The rows come from 4 hidden closed curves, with some noise, and rows from the same curve form a group. Each curve winds through 8 dimensions. The rows are also pushed far along 5 directions, which tell nothing about the answers.
In the rows, zero is written as 128.
Known rows, each followed by its group:
120 135 139 138 128 104 131 132 125  98 120 156 105 139 104 121 136 134 121 137 126 -> J52
129 158 161 141 135 148 142 107 130 118  93 128 139 119 108 120 116 147 130 103 161 -> J624
113 152  98 102  90 125 133 132 127 111 142 138  91 157 118 148 153 139 141 117 132 -> J624
145 126 138 111 101 150  91 117 156 140 161 121 132 150 160 132 139 133 158 121 142 -> J290
119 117 125 148 138  81 117 165 111 127 132 155 111 117 132 109 132  99 128 153  86 -> J290
119 119 131 130 151 115 108 109 129 141 135 124 144 127 151 113 129 136 127 137 115 -> J52
144 163 154 135 136 138 134 105 139 104 121 131 117 141  88 131 126 138 121 123 148 -> J624
 89 137 103 129 158 132 160 119  97 129  95 121 141 112 100 137 127 141 101 117 132 -> J853
147 127 163 135 121 101 105 107 128 138 125 126 138 113 152 113 109 133 150 126 131 -> J52
146 156 177 140 127  95 115 131 130  94 145 156 113 134 103 122 142 131 129 133 138 -> J290
132 135 126 132 146 137 138 110 116 141 123 100 161 114 132 115 109 129 133 126 128 -> J290
118 128 152 158 189 123 128 119 109 137 130 118 158  93 120  96 113 134 126 148 131 -> J52
158  96 152 116 119 106 108 122 135 114 165 144 100 125 100 172 121 119 122 160 150 -> J853
120 121 133 133 146 169 133 104 133 140 124  94 178 116 115 133 109 148 138 135 174 -> J624
113 156 121 115 110 129 151 130 124  98 116 148 113 151 107 135 153 142 108 104 136 -> J52
 98 149  77 105 105 155 146 138 108 131 114 148 117 153 121 119 135 125 101 106 124 -> J290
128 132  97 119  97 111 123 160 133 120 135 151  65 153 131 141 148 101 142 130  87 -> J290
132  73 106 110 128 103  82 124 121 166 171 126 122 113 163 142 113 113 139 167 114 -> J52
 84 157  73 100  98 136 158 123  98 145 105 116 138 135 136 121 129 140 123 101 122 -> J853
153 125 142 125 116  97 100 141 146 137 159 126 114 134 148 134 139 104 144 144  97 -> J52
125 124 127 126 156 129 136 124 128 114 140 127 109 127 107 158 147 137 115 128 132 -> J290
119 144 133 129 145 167 146 121 123 105 124 134 148 146  98 122 139 139 108 114 150 -> J624
147 148 166 137 114 168 121  99 150 129 101 121 158 136 144 105 113 145 146  99 159 -> J52
108 122  96 117 130 126 145 134 120 124 123 140  94 135 102 140 129 125 103 143 119 -> J290
135  85 128 132 130 126 111 142 146 144 153 109 132 122 169 122 130 121 162 150 108 -> J290
111 119 147 142 169 102 136 136 112 124 130 138 118  99 134 115 142 136 110 133 112 -> J853
122  61 123 123 161 121  99 120 133 150 155 118 152 113 145 151 125 131 113 164 137 -> J52
100 121  87 116 145 148 130 127 129 150 129 121 130 126 146 139 146 142 105 118 132 -> J624
119 129 112 131 102  60 132 152 106 132 130 129 100 116 152 105 120 108 161 146  70 -> J853
104 125 115 131 120 122 131 139 122 156  97 124 143 116 144 116 118 119 120 126 113 -> J853
122 121 132 129 127 105  92 130 114 151 145 139 139 118 163 103 120 121 144 137 115 -> J624
141 176 163 143 148  81 150 119 118  95 112 134 126 127 114 107 143 134 107 109 102 -> J624
110  96 112 130 147 113 117 142 108 156 128 130 145 104 153 130 126 117 115 133 113 -> J290
127 130 135 135 145  64 117 123 116 138 128 128 110 111 146 120 127 121 131 140  85 -> J624
119 153  98 101  84 127 117 132 134 134 112 151  89 164 132 141 143 111 118 107 104 -> J853
110 137 116 127 155 158 165 107 108 131  92 117 147 110 105 134 116 144  94 103 150 -> J290
141 137 138 119 112  92 116 121 123 122 145 130 131 136 127 131 129 123 134 137 121 -> J624
103 164 117 123 147 137 132 104 114 139 125 114 148 129 140 102 136 150 127 109 127 -> J52
114 135 152 153 161 105 138 141 119 118 107 132 165 116 119 106 137 126 102 132 114 -> J624
137 164 151 151 123  84 124 156 133 102 127 148 101 141 120 104 146 109 144 132  86 -> J290
166 122 191 146 145 113  95 116 132 122 149 143 133 111 133 114 115 124 141 136 141 -> J52
101 159 106 139 137 143 145 140 104 137  98 134 135 124 137  94 129 125 128 101 109 -> J290
139  84 131 140 131 104 120 149 140 138 139 112 118 109 143 143 119 111 150 161 107 -> J52
149 164 167 133 127 132  99  99 150 131 127 130 122 136 129 119 126 135 144 118 140 -> J290
119 144 112 108 111 139 126 106 111 145 128 121 159 136 152 102 117 139 133 109 134 -> J52
112 157 143 145 173 139 153  90 115 141 102  86 182 101 132  90 110 156 128 116 134 -> J290
 96 113 123 141 173 135 151 133 101 124  99 146 134 109  97 127 123 130  87 132 131 -> J624
 93 105  84 118 146 160 116 122 117 174 133 102 149 115 161 119 118 131 146 134 123 -> J853
148 159 171 147 137 140 140 124 133  96 114 137 152 137 104 104 129 131 119 114 141 -> J624
141 121 148 137 133 107 125 109 126 153 121  91 157 100 157 111  99 126 157 135 113 -> J853
125 117 145 143 178 105 137 119 124 136 127 104 144 102 135 117 128 131 117 139 102 -> J853
151 108 141 124 119 113  88 121 131 141 152 128 142 130 126 141 109 106 144 157 134 -> J853
140 106 157 126 151 175 114 116 156 115 155 131 124 132 106 163 145 144 123 131 176 -> J853
126 124 149 137 144 115 140 147 124  72 139 166  88 147  57 156 150 122 103 151 137 -> J624
141 158 163 138 149 131 107 113 137 136 139 124 144 126 136 105 134 128 134 123 127 -> J52
142 127 164 148 147 106 102 122 128 141 126 125 140 110 157 106 120 120 153 126 108 -> J853
138  98 144 141 132 118 111 155 141 120 134 153 116 126 127 137 135 113 121 146 122 -> J624
143 114 159 149 139  83  85 132 136 154 144 118 135 109 170  99 116 106 173 154  88 -> J853
160 159 182 153 128  78 123 124 141  93 110 155  77 134 108 114 127 117 136 130 101 -> J52
150 130 165 138 131 112 116 131 142 110 132 145 101 128 135 130 143 125 136 120 118 -> J52
106 180 131 131 129 162 148 123 118 105 108 153 136 141  89 114 142 154 100  98 172 -> J624
130 134 168 156 152 122 150 125 110 126 102 120 166  92 123  92 102 132 127 127 133 -> J853
 88  76  83 116 144 144 121 149 121 157 141 131 112 112 149 150 141 126 118 144 120 -> J853
141 129 145 136 118 112  94 131 161 141 130 127 103 135 147 124 130 115 157 145 107 -> J290

New rows, each followed by its group:
110 134  98 120 149 132 133 122 111 140 133 129 137 128 126 115 129 131  99 130 122 -> J624
149 129 138 125 124 155 102 115 148 150 136 122 124 133 134 128 116 116 135 132 133 -> J52
146  74 119 117 112 108 103 139 135 130 156 140  92 131 124 164 119 103 140 167 120 -> J624
141 117 164 143 135  91 118 136 126 120 122 142 131 110 129 128 126 124 123 135 125 -> J624
160 130 146 123  97  95 102 140 136 126 164 131 107 133 152 123 129 109 168 137 106 -> J52
133  99 163 148 143  89 101 132 128 146 126 124 159  96 148 124 114 120 137 150 125 -> J624
108 129  81 103 103 100 122 142 110 129 145 141  94 149 129 145 144 115 130 135  98 -> J853
 97 111 108 132 168 132 171 120  96 103 113 131 135 115  97 127 127 152  94 131 142 -> J52
127 120 129 138 122  76 101 148 119 136 136 132 125 122 158 116 131 107 163 142  85 -> J853
151 136 139 125 109 105 101 136 158 128 147 134  89 146 113 150 136 105 136 154 111 -> J52
143 150 174 163 159 106 120 134 134 114 128 125 143 118 124  98 131 123 144 137 111 -> J290
161 120 159 143 114  80 108 132 135 133 125 129 105 113 146 124 108 107 162 141  98 -> J290
161 129 176 154 165  89 114 110 128 119 149 116 136 104 123 114 113 131 141 151 127 -> J624
131  96 144 152 174  95 103 132 118 149 134 130 132  91 134 133 117 111 126 157 110 -> J290
138 134 127 130 119  94 112 130 122 151 125 127 143 119 178  94 121 117 133 119  91 -> J624
105 130 100 122 121  89 134 161 108 133 125 146 113 126 133 124 141 108 103 135  87 -> J52
116 158 139 150 150 126 130 125 108 148 122 107 173 104 143  76 110 131 146 129 121 -> J52
153  96 136 122  98 166 109 132 160 123 155 123 112 142 126 156 121 125 163 143 161 -> J52
151  92 115  96 110 140 100 115 140 132 174 139 104 138 128 177 131 130 123 140 159 -> J624
162  99 167 136 134 112  98 129 136 129 162 134 127 117 149 123 120 114 149 147 121 -> J853
145 120 134 117 146 167 141 109 130 113 139 134 135 132 111 151 136 144  90 109 166 -> J624
144 141 158 145 151 119 129 115 123 117 121 143 135 112 106 122 117 137 100 126 153 -> J624
144 148 138 130 121 132 113 128 136 122 149 128 135 145 143 105 137 128 147 124 124 -> J624
120 123 110 131 151 158 133 122 128 141 123 119 156 127 125 119 122 131 101 130 140 -> J624
 83 137  74 103 130 156 129 114 119 152 134 114 135 135 131 139 137 150 124 121 146 -> J624
127 107 137 127 164 129 156 124 126 112 122 129 125 114 103 149 139 132  79 128 130 -> J853
148 108 128 102 100 157  99 117 144 136 179 121 119 142 145 144 126 131 161 139 155 -> J853
145 105 143 116 132 110 106 118 141 140 141 127 126 125 133 154 130 118 110 141 123 -> J853
102 129 133 151 186 106 146 123 109 107 118 137 123 115  97 114 136 143 106 147 118 -> J52
 98 119  76 111 118  86 142 145 103 153 121 123  96 117 156 130 133 116 124 128  72 -> J52
124  85 139 135 162 164 119 104 131 135 140 109 176 114 130 128 110 153 133 146 173 -> J52
121 175 113 113  89  97 124 115 130 132  98 139  99 156 144 107 132 124 132 105  89 -> J52
127 162  96  94  59 152 138 129 132 108 142 144  87 176 127 123 138 134 151 107 134 -> J290
146  93 156 146 174 135 101 125 152 141 151 118 132 110 120 144 125 117 123 165 134 -> J52
128 112 112 119 153 155 124 113 142 142 146 105 156 130 124 147 133 140 101 137 152 -> J624
133 150 160 143 153  88 125 122 105 106 127 144 136 120 100 119 129 124 116 133 120 -> J853
127 138 108 108 109 140 116 130 150 129 134 141  95 154 130 154 155 131 112 114 131 -> J624
114 165 113 102 109 154 155 105 113 114 111 130 132 146  98 145 132 146 107  95 158 -> J853
 89 124  92 126 129 135 125 146 116 157 116 125 143 119 157 118 137 128 129 118 115 -> J290
109 126 110 117 100 147 105 125 141 161 112 118 136 142 155 125 122 120 155 124 117 -> J624
118 140 132 128 113 141 102 129 144 156 129 117 143 133 167 107 131 130 162 117 122 -> J853
136 143 155 152 167  89 122 126 116 118 132 139 140 114 112 100 126 124 108 146 112 -> J624
138 115 112 109 103 103  99 130 130 138 171 127 127 138 147 139 130 123 146 148 126 -> J624
128 119 147 139 156 118 125 141 114 103 138 165 108 124  96 134 139 121 101 139 131 -> J853
143 124 139 127 126 102 100 111 141 138 154 109 125 127 138 130 121 129 161 155 123 -> J52
117 109 110 114 139 195 138 107 144 136 133 101 162 139 134 141 134 154 124 113 166 -> J52
108 143 124 139 130  96 131 136 120 116 121 138 105 130 131 107 138 135 146 132 105 -> J52
112 132 108 131 114 123 142 139 124 148 104 109 131 119 150 115 119 122 146 124 105 -> J52
159 113 146 113 124 133 119 117 138 103 150 148 111 147  96 163 132 121 102 134 147 -> J624
120  96 125 133 156 134 147 126 119 116 138 115 136 113 126 136 129 144 132 135 138 -> J52
158  98 150 132 125 128  91 140 145 126 167 143 122 134 124 142 123 109 139 160 140 -> J290
 98 135 111 132 129 104 139 141 118 145 115 125 103 114 149 101 129 126 133 133  88 -> J853
138 108  94 103  95 151 122 131 157 131 150 118 112 155 120 170 135 129 124 141 151 -> J624
134 116 144 133 127  88  98 141 132 149 134 138 121 114 157 127 131 108 125 137 100 -> J52
101 139 121 129 144 127 128 127 116 146 125 122 151 119 162  95 139 142 132 115 112 -> J290
163 125 155 112 126 134 101 100 146 128 148 137 111 137 121 155 129 124 113 126 144 -> J52
109 186  91 117 107 122 150 125 123 134 107 121 125 144 146 102 140 140 120  94 107 -> J624
142 132 130 117 107  97 121 121 131 103 134 157  63 146 121 143 137 124 133 128 108 -> J52
119 139 102 117 107 161 129 119 139 151 118 104 165 137 144 122 121 138 130 116 147 -> J624
